The same things were measured in two ways. Each way mixes the same 13 hidden numbers, adds some noise and spreads widely along 6 directions of its own, which tell nothing about the thing.
In the rows, zero is written as 128.
Some things both ways: the first way, then the second way.
[ 78 177 104 125 145 106 100  41 111 118 142 121 103 166 117 161 116  63
 105  99 155  79 154 138 172 123 150  93 140]
[119 102 149 144 137 144 127 112 126 129 129 154 124 135 133 116 109 137
 145 132 103]

[ 91 107 147 148 190 141 127  71 142 111  84 124 164 141 157 138 165  97
 102 132 129 130 180 153 150 120 101 100 154]
[158 107 157 191  92 126  95  97 171 127 149 121 127 144 159 121 106 156
 185  84 146]

[112 145 121 124 135 166 109 152 127 115 159 156 114 133 148 109 121  96
 141 120 126 185 170 216 122 181 152  79 136]
[101 173 128  83  86 129 114 146 113 103 118 125 140 155  98 129 129 140
  84 153 127]

[ 94  73 135 121 175 132 167  95 126 144 129 121 174 142 101 153 106 123
 167 124 142 100 189 145 157 127 158 137  85]
[155 126 221 117 138  90 129  82 133  79 137 149 101 139 129 102 193 164
  76 167 118]

[ 75 100 159 148 165 104 148  92 180  99 105 153 128 107  81 110 123 145
 144 178 120 113 130 122 119 114 178 124  90]
[112  94 156 112 150 118 127 142 119  90 118 139 119 155 158 126 154 141
 116 149 136]

[128 139  92 166 148 134 125  74 158 147 141 123 161 142 167 168 151  98
 139  88 144 114 207 176 170 145 102 100 112]
[127 163 123  96 118 119 156 143 156 144 140 122 112 123 119 140 121 106
 169 126 148]

[126 115 121  68 145 159 164 131 160 212 141 103 213 145 102 145 150  82
 154  95  96 104 166 130  85 134 127 156  80]
[132  64  96 211 158 192  91  70  77  88 161  56 170 133  88 181 106 152
 139 112 135]

[113 106 165 127 128 159 180 161 150 162 110 108 109  71  95 116 113 190
 151 175  59 163 101  92  90 154 141 160 118]
[163 135 169 131  90  97  71 112 132 131 113 118  96 154 161 112 156 127
 160 102 153]

[102  68 148 148 192 129 177 112 145 164 103 113 213 142 129 138 120 131
 124 132 117 123 169 136 149 128 121 179 116]
[109  52 100 245 112 146  79  81 106 121 180  93 219 106 102 124  85 123
 208 105 161]

[128 106 105 107 123 138 166  73 160 169 151 103 124 151 117 163  85 124
 181 100 116 128 194 172 188 177 160 132 102]
[152 226 132  59 132  66  88 140 121 142 104 123 124 117 100 131 177  91
  76  90 124]

[110 192 113 161  88 103 118 114 125 151 154 139  75 109  90 142  87 153
 108 145 132  93 124  93 128 162 175 129 112]
[191 125 104 157 128 103 192  66 124 116 169 112 110 131 167 106 166 152
 123 140 109]

[125 148 171 111 137 156 166 109 135 104 134  84 129  82 125 135 109 106
 151 152  54 133  93 128 100 103 122 127 126]
[141 134 117 142 161 118 128 113 115 145 101 116 118 142 145 117 107 137
 122 114 119]

[114 132 157  69 121 216 126 135 115 132 152 124 142 118 142  71 112  85
 158 147  68 199 121 205 146 145 142  84 146]
[128 127 108 118 100 149 158 114 148 120 153 101 147 135 186 129 174 153
 101 147  77]

[126  99 149 124 108 124 154 115 172 152 114 124 102  80  90 127  92 127
 190 132  69 123 131 132  98 154 202 124  97]
[120  57 149 146 191 137 108 149  49  98  92 166 150 151 140 102 112 155
 131 143 133]

[149 168 121 132 122  98 140 115 147 177 136  94 189 129 150 162 121 105
 112 121 119  75 103  71 148  80  86 165 108]
[ 60  71 165  38 102 155 168 212 124 116 103 251 102 129  84 141  91  84
 201 140 177]

[112 161 119 133 121 144 115  88 134 150 148 146 121 130 112 110 121  86
 143 106 126 118 166 181 130 147 157  92 125]
[128 151  69  84 104 116  92 109 104 129 168  45 127 137 113 143 125 120
 114 115 165]

[148 127 143  98 142 112 127 108 162 121 100 108 144 123 121 133 124  95
 128 132 118 109 176 129 134 132 111 126  85]
[179 131 131  81 158  62  95 135 118 169  96 158 108 124 131 113 141 121
  83  92 150]

[108  92 134  97 200 120 145  90 152  96 124 113 147 160 136 185 114  84
 105 164 136 100 179  95 171 138 102 154 119]
[121 194   9 203  20 185 123 121 142 153 135  70 195 116 107 160  80 146
 119 163 128]

[105 128 159 137 101 100 156 103 132  98 127 109  25  92  68 129  62 112
 216 120  64 117  74 128  99 117 167 122 108]
[120 129 125 154 139 126 161 155 141 133  78 120 100 144 163 127 112 159
 101 203 152]

[120 185 130 102  77 152 156 149 119 151 170 119  80 102  87 139  88 138
 158 136  75 126  51 108  98 157 155 129 115]
[155 163  81 145 139 149 192 117 150 142 126 138 115 122 124 176 160 103
 114 150  77]

[121 195 138 152  99 127 140  95 128 121 131 109 102  86 117 127 122 137
 153 105 104 111  95 145 111 108 134  83 121]
[132 120 110 143 185  93 137 138 103 111 124 100 137 171 126 140 130 127
 127 153 145]

[155 187 104  78 103 147 122 138 139 148 129 108 157 115 140 169 148 152
  88 137 145  98 146  84 152 164  99 110  86]
[199 164  15 137  72 119 113  97 152 219 172  55 179  98  95 186 125  93
 144  72 141]

[146  99 164 130 152 142 164 159 171 127 123 125 153  78 126 126 114 137
 145 177  74 136 130 109  99 138 122 157  95]
[165 130 106 132 124 115 147 101 131 142 134 124 112 111 152 115 132 140
 124 128 142]

[139 190 138  53 123 160 123 146 131 128 125  88 155 139 155 128 147  96
  86 147  98 142  81  97 139 106  55 126 130]
[110  68 192 136 158 133  80 131 113  98  77 178 143 147 163 107 135 151
 127 114 125]

[113 120 165 130  95 150 153  79 144 109 112 113 131  87  83 127  98 141
 176 142  64 109 126 156 136 146 197  86  72]
[132  68  83 137 148 143 168 120 123 139 127  88 172 140 166 141 122 160
 128 112 134]

[109 108 138 101 171 110 167  68 163 120 123  81 159 143  96 155  96 108
 125 113  95 110 165 150 158 146 142 165  75]
[ 75 117 107 158 132 143 140 154 128 102 104 121 187 163 133 125  91 165
 109 156 131]

[119 163 140 103 126 163 146  80 124 143 161 112 152 101 123 133 108  79
 141 114  91  96 124 155 132 127 174  97 143]
[173 128  72 105 131 152 189 106 171 212 186 151 104  81  88 174 101  74
 182  48  83]

[131 113 150 126 148 124 132  76 135 133  93 131 159 123 159 130 114 100
 126 132 138  95 128 117 203 112 115 109 156]
[132 106 127  85 116 100 100 161 138 160 145 212 148  96 123 112 136  81
 167 114 139]

[136 155 161  98  86 150 128 157 122 127 147 106  75  71 114 110  75 118
 159 168  52 160  82 115 104 133 167 116 123]
[160 146 106  68  89 117 152 128 128 183 116 125  95 115 163 107 128 133
 104 120 118]

[106 128 162  84  97 167 141 120 115 122 129 144  75 124  85  89  75 123
 170 150  88 156  89 159 148 169 167 103 135]
[154 188 117  78  56 108 142 132 197 126 128 121 103 136 168 151 198 141
  63 131 121]

[112 113  98 115 157 115 146 102 182 167 139 100 140 147 109 151 116 114
 137  90 115 146 218 180 135 194 169 152  88]
[ 93 127 179 121 179 107  76 158  65  90  81 167 155 170 103  96 113 136
 112 125 117]

[106 163 131 108 138 136 159  89 132 155 133  69 160 117 143 138 125 143
 122 131 109 122 103 107 166  74 105 134 137]
[ 92 107 161 133 111 126 127 162 128 102 133 129 151 166 137 130 130 125
 177 146 138]

Other things, the second way, with their names:
<277>: [134  87 160 113 142 121 130 131 153 162  99 158 114 117 135 139 128 108
 160  92 142]
<461>: [104 128 111 135 113 163 128 149  59 110  95 177 111 149  72 124  95 115
 169 155 148]
<263>: [137 107 116 230 108 137  79  96 124 131 161  65 191 140 155 113 115 167
 145 169 119]
<312>: [ 83  89 156  98 188  97  69 184  99 143  88 185 113 158  96 127  96  72
 177 109 159]
<496>: [142 163  96 143 152 138 172  78 134  92 129  78  97 124 169 127 145 157
  97 122 123]
<329>: [158 151 128 116 131 126 155 133 168 170 127 136  93 108  84 194 144  86
 120 159 125]
<354>: [139  96  95 149 170 112 126 113 159 159 132  93 165 127 134 165 126 118
 120  86 128]
<35>: [150 113 172 155 216  81 112  95 119  90 144  79 140 127 171 104 165 169
  81 157 126]
<64>: [120 122 175 143 106 115  93  87 172  93 179  99 128 126 139 117 129 148
 150  98 146]
<422>: [124 103 102 110  83 151 129 117 176 190 145 144 112  94 118 150 100  99
 162 124 142]
<34>: [137 152 105 215 130 119 132  81 144 110 132  91 172 125 156 117 148 154
 104 151 106]
<14>: [143 128 125 104 136 146 105 107 109 122 135 133 102  97 109 150 159 107
 118 140 131]
<95>: [ 75 146  63 172 141 182 140 111 135  89 135  20 180 129 152 151 114 163
 141 177 157]
<195>: [164 191 148  99 119  80 116 152 107 126 105 209 106 149  83 109 137 122
  79 131 106]
<150>: [157  88 166 168 163 146 133  90  66  88  89 150 104 157 146 116 171 162
 108 157 101]
<506>: [ 90  54 163 154 150 135  79 128  84 111 121 138 162 108 134  98 123 128
 145 139 144]
<495>: [147 133  92 105 121 156 141 124 126 164 120 100 100 121  88 187 122 100
 147 115 150]
<547>: [133 118 148 144  92 148 107  76 151 149 161 111 123 104 108 130 113 124
 171 106 133]
<375>: [143 170  97  99  83 154 158 110 143 131 145 119 122 121 128 144 148 131
 119 128 103]
<350>: [122 139 133 131 145 134 124 129 135 122 125 151 140 130 109 128 109 140
 131 136 126]
<270>: [ 63  51 165  81 134 170  73 161  85 141 123 172 125 112  86 133  93  81
 202 128 154]
<288>: [139 136 159  88 153 105 127 127 120  88 100 157  87 143 137 121 156 143
 102 127 154]
<357>: [119 133  60 106  69 149 133 171 166 201 138 133 146 110 110 179 109  74
 173 119 135]
<148>: [147 103 132 164 112 141 130  91 158 159 137 115 139 136 138 139 115 135
 174 101 118]
<259>: [106 144 119 174 124 141 111 104 150 113 109  68 152 127 159 110  95 193
  84 148 145]
<503>: [111 122  90 126 106 148 141 146 149 156 134  87 167 109 132 163 141 113
 137 125 130]
<414>: [135 138 102 104  98 149 134  99 163 162 127 104 148 102 125 153 139 129
 109 121 123]
<106>: [ 95 102 118 128  83 150 136 157 131 139 106 131 137 129 143 126 104 127
 169 127 160]
<441>: [127 125 129  95 130 153 145 121 139 154 146 116  99 128 119 183 157  70
 166 124  89]
<313>: [163 209  93  38 106  93 164 149 187 222 119 107  60 103 131 159 131  71
 148  90 138]
<194>: [171 115 105 164  95 101 131  83 165 182 212 102 120  90 155 115 126  93
 189 133 123]
<474>: [101 178  89 111 116 150 175 132 121  97 150 120 131 157 139 119 114 135
 148 167 103]
<525>: [ 77  96 114 172  72 170 112 133 137 106 154  78 177 146 130 134  74 158
 181 142 167]
<121>: [122  54 109 192 104 171 134  86 121 107 140  89 184 108 164 106  80 189
 185 113 185]
<168>: [151 145 123  82 165  79 103 123 102 150 112  91  94 156 125 126 127 114
 115  90 146]
<198>: [138  93 112 157 157 114 113 133  99 177 110 111 153 113 118 134 126 106
 147 152 143]
<447>: [137 220 117 124  73  93 124 126 160 124 114  69 128 135 156  97 131 179
  86 174 168]
<241>: [111 186  52 168  76 159 142 149 199 199 117 106 162  98 102 181  81  95
 151 116 122]
<416>: [ 92  83 187 153 215 142 120  99  88  60 136 142 117 119 154  83 137 154
 128 179 113]
<512>: [166 130 123 160  73 148 119 107 142 149 166  93 148 121 110 145 109 162
 130 156 136]
<261>: [143 136 129  90 114 113 182 115 158 113 142 156 106 135 159 117 141 152
  77 118  98]
<107>: [146 192 151 114 176  70 151 162 142 152  69 177  86 136 118 120 118 110
  97 127 120]
<187>: [ 98 113 108 137 122 158 141 139 107 113 136 102 130 139 118 142 112 140
 117 158 126]
<20>: [142 104 106 159 192 116 138 120  72 109 128 151 135 140 126 114 129 137
  98 176 111]
<413>: [130 194  78  72 121 103 138 133 115 103 134 137 124 142 119 132 168  98
 108 138 124]
<433>: [103  47 146 187 103 191 171 110 122  48 146 120 147 154 157 131 130 210
 124 198 143]
<340>: [115  80 131 172 118 159  89  89  92  79 143  63 145 159 128 139 118 170
 131 145 158]
<318>: [ 69 148 129  98  88 149 135 203 122  95  93 155 112 177  89 155  90 128
 153 143 170]

Some of these things the first way, each followed by its name:
[104 150 118 111 124 152 110 117 127 146 167 137 105 153 119  94 110  49
 173  93 106 170 169 221 111 138 157  94 135] -> <187>
[128 161 120  85 113 118 165 150 126 163 144  86 136 114 104 167 118 130
 165 108 113  91  73  67 102  97 107 146  85] -> <329>
[140 196 106 110 142 140 108 155 156  96 152 159 115 104 158 136 158 119
  88 129 153 136 131 141 119 183 111  93 127] -> <350>
[155 127 158 119 154 162 183 112 157 147 142 106 193  95 148 141 115 128
 127 160  83 109 117 109 147 119  92 162 127] -> <413>
[114 133 127 125 133 190 136 154  98 156 157 136 140 119 142 120 120 100
 154 104  97 163 136 183 117 174 136 103 143] -> <547>
[122 163 143  77 109 135 143 150 129 149 144 130 113 107  90 119  99 122
 140 147 108 109  69  85 113 127 148 138 109] -> <433>
[132 144 159 110 101 150 187 111 133 159 153  91  94  87 107 114  70 114
 200 110  45 142  76 158  99 122 154 136 152] -> <318>
[ 78 188 127  78 157 108 120  69 117  90 119 109  77 121 122 150 126 126
  87 154 173  87  94  64 180  93 128  97 157] -> <263>
[ 84 172 121 129 142 123 116  65 104  86 149 132  81 172 128 149  98  99
 111 133 155 116 132 154 187 134 116  96 152] -> <34>
[111 134 133 124 167 152 135  99 135 132 124 106 172 136 166 130 147  91
 125 115 110 144 151 166 152 107  97 110 142] -> <525>
[142 124 121  61 156 133 150 122 164 179 127  81 188 144 122 144 132 104
 114 121 106 120 158 101 153 130  83 182  79] -> <357>
[127 165 114  72  95 154 133 139 147 153 163 114 110 136 109 117 107 135
 150 133 111 155 118 144 149 160 139 122  93] -> <503>
[114 209 120 136 110 132 118  88 143 112 179 143  79 135 114 141 108  88
 117 147 112 104 101 130 128 130 123 109 139] -> <496>
[105 135 130 124 142 134 151  78 138 150 165 139 101 117 114 118  92  73
 185 100 104 112 106 161 144 126 163 121 157] -> <416>
[108 183  86  97 126 125  96 134 148 150 166 135 103 159  99 154 143 102
 101 154 160 113 191  95 108 148 119 127  79] -> <150>
[116 152 148 120 122 187 149 145 106 125 133 105 145  92 132 131 134 140
 128 134  72 153 106 146 108 151 122 105 119] -> <148>
[144 137 101 138 138 122 113 122 178 154 138 150 143 151 126 139 144  94
 126 112 137 123 205 159 122 179 105 130  86] -> <288>
[123 123 172  86 131 166 158 128  99  97 113 111 124  58 157 142 118 124
 179 150 104 114  69  99 131  87 148  67 159] -> <512>
[122 144 143  74 170 129 141  90 149  82 140 104 116 142 132 141 113  70
 126 131 110 126 135 145 150 126 100 132 121] -> <259>
[113 142 140 109 112 140 149 100 139 138 114 100 156 134  83 122 117 121
 143  94  83 126 128 178 127 156 142 119  72] -> <354>
[102 127 146 127 148 146 112  86  92 116 120 136 134 145 123 124 115  45
 145 102 118 105 137 169 146 121 118  91 135] -> <422>
[126 193  76 106 123  99  99 163 177 158 140 117 143 156 107 157 157 147
  61 129 151 122 163  90 122 178  91 162  39] -> <277>
[109 155 173 116 115 181 155 120  96  59 146 125  67  98 140 119  87 102
 177 135  64 169  40 182 125 133 133  74 177] -> <241>
[130 186 126 126 118 166 155  93 155  84 171 147  96  87 136 149 133 137
 149 143 109 111  71 134 149 152 114  85 127] -> <95>
